The rows come from 4 hidden closed curves, with some noise, and rows from the same curve form a group. Each curve winds through 8 dimensions. The rows are also pushed far along 4 directions, which tell nothing about the answers.
Some rows, each with its group after it:
[  5,  18,  -9, -29,  30,  38, -25,  22, -12,  -2,  17,   9,  51, -40,   1,
   2, -44] : (2)
[-16,   3, -17, -19,  33,  45,   0,  15,  -1,  11,  20,   3,  20, -33,  -4,
  -4, -37] : (0)
[ -2,  10,   7,  -8,   9,  15,  -4,  -5, -11,  12,  -5,  -9,  14, -25,  15,
  -1,  -8] : (3)
[ 25,   1,   9,   9, -18, -18, -13,  11, -17,  -1, -21, -13, -21,  -8,   9,
  -5,  -1] : (0)
[-32,   8,  -5, -17,  25,   9, -24,  -5,  19, -16,  32,   9,   8,   5,  11,
  33,   6] : (0)
[ -1,   6,  -9,  14,   5,  -2,  -3,   4,  -8, -20,   0,   9,   1,  25, -12,
  -9, -10] : (3)
[ -4,  28,  19,   1,  17,   8,  12,  -7, -13, -16,   5,  -1,  13, -10, -10,
   7,   3] : (3)
[-15,  17,   0,  14,  32,  -3, -19,  -1,  -9, -17,  26,  15,  24,  21,   0,
  15,  -1] : (2)
[ -5, -18,   1,  11,  -8, -12,  24,  -5,  -5,   6, -19,  -5,  -5,  19,  -4,
  -9,  -4] : (0)
[-26,   4, -13, -34,  46,  36, -28,  14, -18, -16,  35,  26,  36,  -8,   1,
  30, -28] : (2)
[ -5,  28,  12,   9,  40,   3, -11,  15, -15,   0,  14,  -6,   6, -16,   7,
  23,  15] : (0)
[ 20,  10,   9,  15, -11,   1,   6,  -2, -17,   0, -25,  -7, -15,  -8,  -1,
 -16, -52] : (1)
[ -5,  -4,   0, -38,   4,  24,  13,  15,  18,   2,  14,  -3,  16, -35,  -4,
  -1, -32] : (3)
[ 29, -19, -20,   0, -37,   8,   4,   0, -13,  11, -15,  10, -41,  -3, -17,
 -26, -39] : (0)
[-39, -15,   6, -21,  18,  16, -14,   8,  15, -23,  35,  11,  17,   6,   9,
  15, -22] : (2)
[ 11,  -2,  -2,  -4, -23,   5, -15,  34,  16,  26,   3, -15, -18, -32,   2,
 -16,   2] : (1)
[ -8,   5,   7,   2,  18,   9, -15,  18,  16,   0,  37,   8,   6,  -5,  -8,
   2,   7] : (2)
[ 23,   7,  -1, -27,   7,  24,  -4,  26,  -1,  13, -11, -10, -20, -44,  -9,
   3, -19] : (2)
[ 39,  20,  11,  11,  -5, -24,  -5,  12,   3,  18, -20, -15, -11, -14,   1,
   6,  23] : (3)
[-28,  -1,   8, -18,  25,  22, -27,  11,   0, -10,  30,  10,  17, -14,   4,
  30, -14] : (3)
[ 13, -24, -12,  10, -39,  10,  18, -10,  -6,  10, -16,   6, -24,  -1, -21,
 -32, -51] : (3)
[-23, -18,  23,   3,   1, -11,   2,   6,   9, -21,   6,  -1,  12,  20,   2,
  14,  22] : (0)
[ 27,  18,  -6,  30,   2, -19,  14, -23, -40,  -3, -29,   1,  -8,  17,  -6,
 -10,  15] : (1)
[ 30,   2,  -1, -11, -17,   6,  -7,  47, -16,  36,   7,  -6, -23, -48, -14,
   2,  58] : (1)
[-41, -37, -16,  -2, -29, -12,   4, -28,  18, -17,  -8,   2,  17,  38,  20,
  -7,  -9] : (2)
[-16,  -4,   8,  -3,  -6,   5,  -5, -11,   7,   6,   8,   2,  16,  -2,   2,
   7,  35] : (2)
[ 29,   6,  -7,   5, -12, -19,   1,  12,   1,  24,  -9,  -9, -28,  -8,  13,
  -6,  26] : (0)
[ 11,  63,  41,  63,  34, -32, -11, -33, -44, -16, -28, -12,  24,  25,   7,
  10,  14] : (1)
[ -4, -30, -24, -29, -31,  23,  -6,  20,   4,  10,  -2,  -2,   0, -28,   6,
 -16, -21] : (2)
[  6, -17,  -8, -33, -16,   7, -14,  35,  17,   0,   4,  -9, -24, -30,   1,
   7,  -4] : (1)
[-11,  -5,   7, -24,  10,  13,   1,   1,  33,  -1,  12,  -4,  34, -12,   6,
  -1, -12] : (2)
[-41,  -7,  12,  15,  -2, -17,  -7, -31,  19, -11,   8,   1,   4,  40,   3,
  15,  38] : (2)
[-32, -27,  13,  30, -26, -23,  19, -33,  24, -11,  -1,   4,   2,  53,  -5,
 -10,  22] : (3)
[ 24, -10,   1,  -6,  -4,  -3,  -5,  40, -13,  32,  -2,  -9,   0, -29,  13,
 -11,  25] : (2)
[-17, -33,  21,  14, -32, -24,  18,  -8,  21,   2,   7,   3, -26,  27, -10,
   9,  30] : (3)
[ 34,  14,  10,  30, -10, -20,  -3,  -6,  -4,  10, -14,  -4, -11,   0, -12,
 -12, -12] : (0)
[ 13, -17, -10,  25, -53, -18,  20, -24,  10,   6, -34,  -6, -22,  22,  -7,
 -33,  -1] : (0)
[ 41,  21,  15,  28,  -7, -13,  14,  24, -22,  15, -15, -21, -22, -34,  -3,
 -15,  -6] : (3)
[-26, -29,  16, -16, -18,  -9,  10, -25,  24,   8,   3,   5,  -6,  20,   4,
  20,  30] : (3)
[-64, -45,   3, -25,   2,   8,   2, -12,  23,  -2,  31,  17,   4,  38,  13,
  17,  17] : (1)
[ 16,   4,   0,   0,  24,   4,   5,  16, -10,   3,  11,  12,  -1,  -1, -16,
   7, -14] : (0)
[-35, -18,  -8,  10,  -5,  -8,   7, -20, -10,  -7,   6,  14,  -6,  42,   2,
   6,  17] : (1)
[ -7, -30, -32, -17, -29,  25,   3,   6, -17,  14,  -5,  13, -19,  -4,  -9,
 -21, -28] : (1)
[-23,  -1, -26,  -5,  -8,  23,  -6, -11,  -1,  -1,   2,   5,  12,  -3,   0,
 -17, -33] : (1)
[-18, -11,  -4, -16,   1,   6,  -3,  -6,   9,   4,   2,  -6,  10,  -1,  25,
   1,  11] : (0)
[  2,  -7,  17,  21, -31, -19,  16, -13, -10,  -2, -20,  -7, -28,  12,   0,
   1,  14] : (1)
[ 16,  20,   9,  29,   2, -15,  19, -24, -20,  18, -28,  -8,   3,   9,  -1,
 -11,  12] : (0)
[-22,  -7,  -4,  -7,   6,   5,  -8,  -1,   1,  -7,  10,   1,  25,   1,  17,
   7,   7] : (2)
[ 12,  30,  -6,  28,  46,  -4,   2,  -5, -21, -22,   1,  11,  21,  23,  -1,
  -4, -36] : (0)
[-43, -14,  -2, -18,   7,  12,   3, -32,  10,  -9,   3,   1,  23,  14,  22,
   5, -21] : (3)
[ 14,  -7,  -5,  14, -10, -17,  25,  -5, -10,   6, -19,  -3, -22,  23,   5,
 -21,  17] : (3)
[-15,  23,  24,  10,  23,   2, -15,  -3,  -6,  -7,   8,   0,  20,   5,   4,
  15, -10] : (1)
[ -4,  30,  11, -45,  39,  44,  -2,  25,  -4,  -3,  31,   2,  19, -55,  -8,
  24,   5] : (3)
[-14,  -6,  14,  12,  -4, -25,  -7,   7,   7, -28,   1,  -5,  -5,  24,   7,
  17,  16] : (0)
[ 14,  19,   2,  19,   4,  -3, -11,  14,   3,  15,   5,  -9,  -9, -12,   2,
 -11,  -2] : (1)
[-19, -24,   3,  -4, -13, -12,  14, -22,  17, -25,  -8,   4,   7,  34,   7,
  -4, -39] : (2)
[ 40,  34,  37,  36,  -8,  -8,  -4,  10, -43,  25, -19, -10, -21, -26, -14,
  -1,  34] : (1)
[-10, -11,  -9,  -4,   5, -11,   0, -11,  -8, -11,  -8,   6,  -6,  26,  13,
   5, -32] : (3)
[ 21,  30,  15,  51,  10, -33,  12, -19,   5,   5, -16, -16,  -5,  20,   2,
 -14,  27] : (2)
[ 20,  -4, -37, -12, -23,  21,   2,  -2, -28,  -6, -23,  11, -14, -12, -22,
 -22, -65] : (1)

New rows, each followed by its group:
[ -3,   4,  23,  27,  15, -12,  13,  -7, -16, -12, -11,  -5,  19,  18,  -1,
  -2,   9] : (0)
[-19,  -8,  13,  11,   5,  -1,   1,  -8,   7, -17,  10,   6,  10,  18, -14,
   7,  -9] : (0)
[  0,   9,   5, -12,  17,   4, -10,   4, -20,  -2, -10,  -3,  31, -13,  15,
  14,  -3] : (2)
[ -6,  -9,  -3,  -9,  -5,  -2,   5,  18,  22,   2,  -4, -13,  13,  -9,   3,
  -4,  -1] : (0)
[ 12,  23,  14,  37,  44, -22,  20,  -9, -24,  -7,  -3,   7,  15,  33,   1,
   2,   6] : (0)
[  0, -10,  -6,  10,  -3,   3,  -3,  21,  -2,  -1,   8,   2,   6,   2,  -5,
 -21, -18] : (3)
[-28,  21,  -9,  11,  20,  16,  -3, -26, -13, -16,   2,   8,   7,  13,  -8,
  13, -19] : (0)
[  5, -10,  12, -19,  -2,  22, -14,  36,   2,   4,  25,   3,  -3, -33,  -6,
   0, -14] : (2)
[ 20,   1,  -6,  -6,  -5,   1,  24,  12,   6,  12,  -9, -10,  -7, -16,   0,
 -22,  -5] : (3)
[-16, -32,   3,  -6, -25,  -4,  -1,   8,  10, -21,  -6,  -2,  -4,  14,  -2,
  -3, -11] : (0)
[  0,   5, -14,  -1,  22,  24,  -2,  -1, -17,   6,   3,   5,   8,  -5,   8,
 -14, -13] : (3)
[-57, -47,  -3, -32,  -1,  -5,  -6, -19,  34, -31,  18,  11,  20,  47,  26,
  17, -11] : (0)
[-31,  10, -13,   8,  36, -14,  -2, -37,  10, -20,  15,  15,  17,  52,  26,
  17,  -2] : (0)
[  3,   0, -10,  13, -17,   7,   5, -47, -21,   0, -31,   8,   1,  22,  -5,
 -19, -44] : (3)
[ -9, -10, -24, -15,  11,  16,   8,  -5,  -8,  -4,  -5,   7,   7,  10,  15,
 -11, -29] : (0)
[ -8,  21,  -7,   1,  36,  29,   2, -11,   0,  -1,  13,  11,  37,  -3,  -4,
  -4, -15] : (0)
[-24, -14,  -8,   0,  22,   3,  -7,  11,  13, -13,  26,  11,  21,  21,   7,
   0, -21] : (3)
[ 22,  -7,  22,   9,   8, -21, -11,  45,  -2,  31,  15,  -7, -21,  -9,  10,
  15,  78] : (3)
[  8, -10,   2, -23,  -8,  -1,   2,  18,   8,   9,   0,  -6,  -3, -20,   3,
   2, -20] : (3)
[  2, -37,   8, -44, -32,   1,   9,  35,  34,  26,  -6, -18, -40, -34,  -1,
  19,  48] : (2)
[ -4,   5, -16,   6, -19,  -5,   2, -41,  -1, -28, -30,   0,   6,  22,  -5,
  -9, -50] : (1)
[-13,   0,   2,  29, -19,  -6,  12, -34,  -6,  -7, -22,  -8,   2,  22,   4,
 -22,  -3] : (3)
[ -9,   5,  18,  18,  30, -19, -16,  -3,  19,   1,  20,   5,  24,  22,   8,
  24,  21] : (3)
[-23,  24,  23,  28,  26,  -7,  -3, -43,  -6,  -6,   0,   1,  26,  30,   5,
  10,  29] : (2)
[ -8,   1,  36,  15, -15, -16,  -1, -10,  -6,   7,  -2,  -3, -12,  10,  -5,
  16,  47] : (1)
[ -2, -24,  21,   7, -47, -24,   9,   7,   3, -12, -24,  -8, -23,  15, -15,
   8,  34] : (0)
[ 11,  25,  14,  19,  28,   5, -10,   7, -28, -23,  -4,   0,  24,  -2,  -3,
   1, -20] : (0)
[  6, -14,   6,   2, -19, -17,   9,  11,  39,  20,   1, -17, -18,  -4,   1,
 -11,  36] : (2)
[ -2,  -9,  -8, -14,  17,   8,   0,  15,  -3,  17,  17,   6,  19, -12,  11,
   8,  31] : (2)
[ -3,  14,  24,  35,  12, -26,  -2, -33, -11,  -7,  -9,  -4,  -9,  39,   8,
   5,  36] : (1)
[ 19,  15,  -4, -42,  25,  48, -23,  63,  -8,  11,  31,   7,  14, -61, -20,
   4,   7] : (3)
[ 12,  12,  16,   9,  17,  -5,  -4,  11,   0,  12,  25,  11,  13,  -4, -10,
  14,  47] : (2)
[-20,   9,  -1, -14,  27,  18, -15,  20,  -1, -11,  20,  -2,  26, -12,  11,
   7,   1] : (3)
[-11,   0,  -7, -45,   7,  42,  -6,  -3,  10,   9,   9,   4,  10, -38,   0,
  11, -21] : (3)
[ -3, -27,  24, -28, -14,  -2,   6,  26,  17,  30,  15,  -8,  -5, -30,  10,
  12,  30] : (3)
[ 12,   3,   8, -26,  17,   2, -21,  19,  10,   3,  22,   7,   8, -16,   1,
  20,  -1] : (0)
[ 16, -21,  -4,  11, -30, -25,  11,  14,  -1,   1, -13,   1, -29,  20, -10,
 -14,  -9] : (3)
[-30, -62,   1, -15, -43, -10,  28,   3,  27,   4, -11,  -6, -13,  22,  -2,
  -9,   9] : (0)
[ -8, -22,  -4, -22, -21,   4,  -2,  -2,  -7, -12, -18,   1,  -5,   3,  -3,
   6, -14] : (1)
[ 36,  -2, -17,  -6, -23,  20,  -3,  38, -15,  19, -12,  -2, -32, -39, -14,
 -26, -62] : (1)
[ 6, -3, -3,  1, 13, -4, -1, 16, -9, 14, 12,  6, 19, -4, 10,  4, 30] : (2)
[  2, -23,   7,  -7, -25,  -9,  13, -11,  17,  17,  -6,  -1, -22,   0,  -1,
   6,  -3] : (3)
[  2, -24,  -3, -38, -15,  18,  11,  36,  13,  24,   7,  -8, -11, -31,   5,
 -11,  41] : (3)
[ 10,  -1, -10, -34,  -7,  15,  -2,  32,  18,  10,  15,  -1,  11, -44, -10,
   9,   5] : (1)
[-13,  -5,  19,  10,  16,   1,  13, -14,   6,   2,  21,  13,  12,  16,  -9,
   9,   9] : (3)
[ 23,  16, -19,   3,   9,  29,   8, -11, -14,  28,  -4,   8,   3, -23, -11,
 -25, -31] : (0)
[-20,  24,  13,   1,  34,   3,  20, -21,   4, -23,  11,   0,  30,   7,   2,
   9, -19] : (3)
[ 15,  28,  13,   5,  23,  11,   1, -16, -32,   3, -27,  -8,  20, -15,   9,
  -1, -17] : (2)
[-10,  -7, -21, -11,   4,  12,  -3, -30,  10,  -3, -10,   7,   0,  12,   8,
   2, -45] : (3)
[ 22,   1, -22,  -7,   4,  23,  -2,   7, -26,   1,  -1,  17, -16,  -8, -11,
 -12, -43] : (0)
[ 34,  -3,  -2,  -7, -22,  -4,  26,  22,   6,  25, -18, -18, -18, -29,  -1,
 -26,   7] : (3)
[ 15,   2,  12,  33, -22, -19,  14,   0, -14,   8, -29, -20, -14,   1,   6,
 -19,  30] : (0)
[ -5,   3,  -1,   8, -20,  -2,   4, -20,   1,   7, -25, -13,   6,  -3,   3,
 -11,  -5] : (0)
[ -4, -17,  14, -26, -22,   9,  -3,  47,   6,  21,  23,   1, -20, -36, -10,
  23,  43] : (1)
[  4,  17,  24,  25,  -3, -14,  -8,  -6,  -5,  -8, -15, -16, -10,   5,   2,
  -4,  -4] : (2)
[ 64,  47,  26,  33,  28,  14,   5,  21, -43,  33,  -2,  -2,   4, -48, -22,
 -16,   2] : (3)
[ 13,  30,   4,  13,  36,  13,  -2,  -1, -43,   0,   8,  18,  12,   1, -14,
   7, -16] : (1)
[ -4,  11,   2,  -3,  28,  14, -19,   7, -26, -12,  -1,   2,   0,  -1,   7,
   6, -27] : (1)
[-27, -16,  -5,  25, -13, -20,  18, -49, -23, -33, -41,   2,   4,  60,  14,
 -12, -53] : (1)
[-25,  -9,   8, -46,  24,  10,  -9,  24,  25,   4,  27,  -5,  22, -21,  23,
  29,  26] : (3)
[-30,  -9,   0, -16,  -2,  -1,   4, -10,  18,   2,  -3,  -9,  18,   5,  17,
  10,  20] : (0)
[-8, -5, 10, -8, -6, -2,  6, -8, 32,  0,  0, -9, 21, -3,  5, -5,  0] : (2)
[ -9, -10,  -7,  10, -10,   9,  -3, -11, -10, -10,   0,  10, -10,   9, -10,
  -4, -48] : (3)
[ 36,  -9,   4,   9, -54, -24,   7,   7, -15,   9, -35,  -7, -45,   2,  -9,
 -10,  28] : (0)
[ 34,  24,   9,  15, -16,  -9,  -2,  -5,  -6,  12, -13,  -8, -14, -19, -15,
  -3,  33] : (1)
[ 23,  26,  22,  15,  17, -13,   0,   2,  -4,  -8, -10,  -8,   4,  -1,  -3,
   1, -17] : (2)
[ 31,   9,   5,  -6,  -4,  -9,  -4,  36,  -5,  14, -20, -23, -21, -35,   5,
   7,  15] : (2)
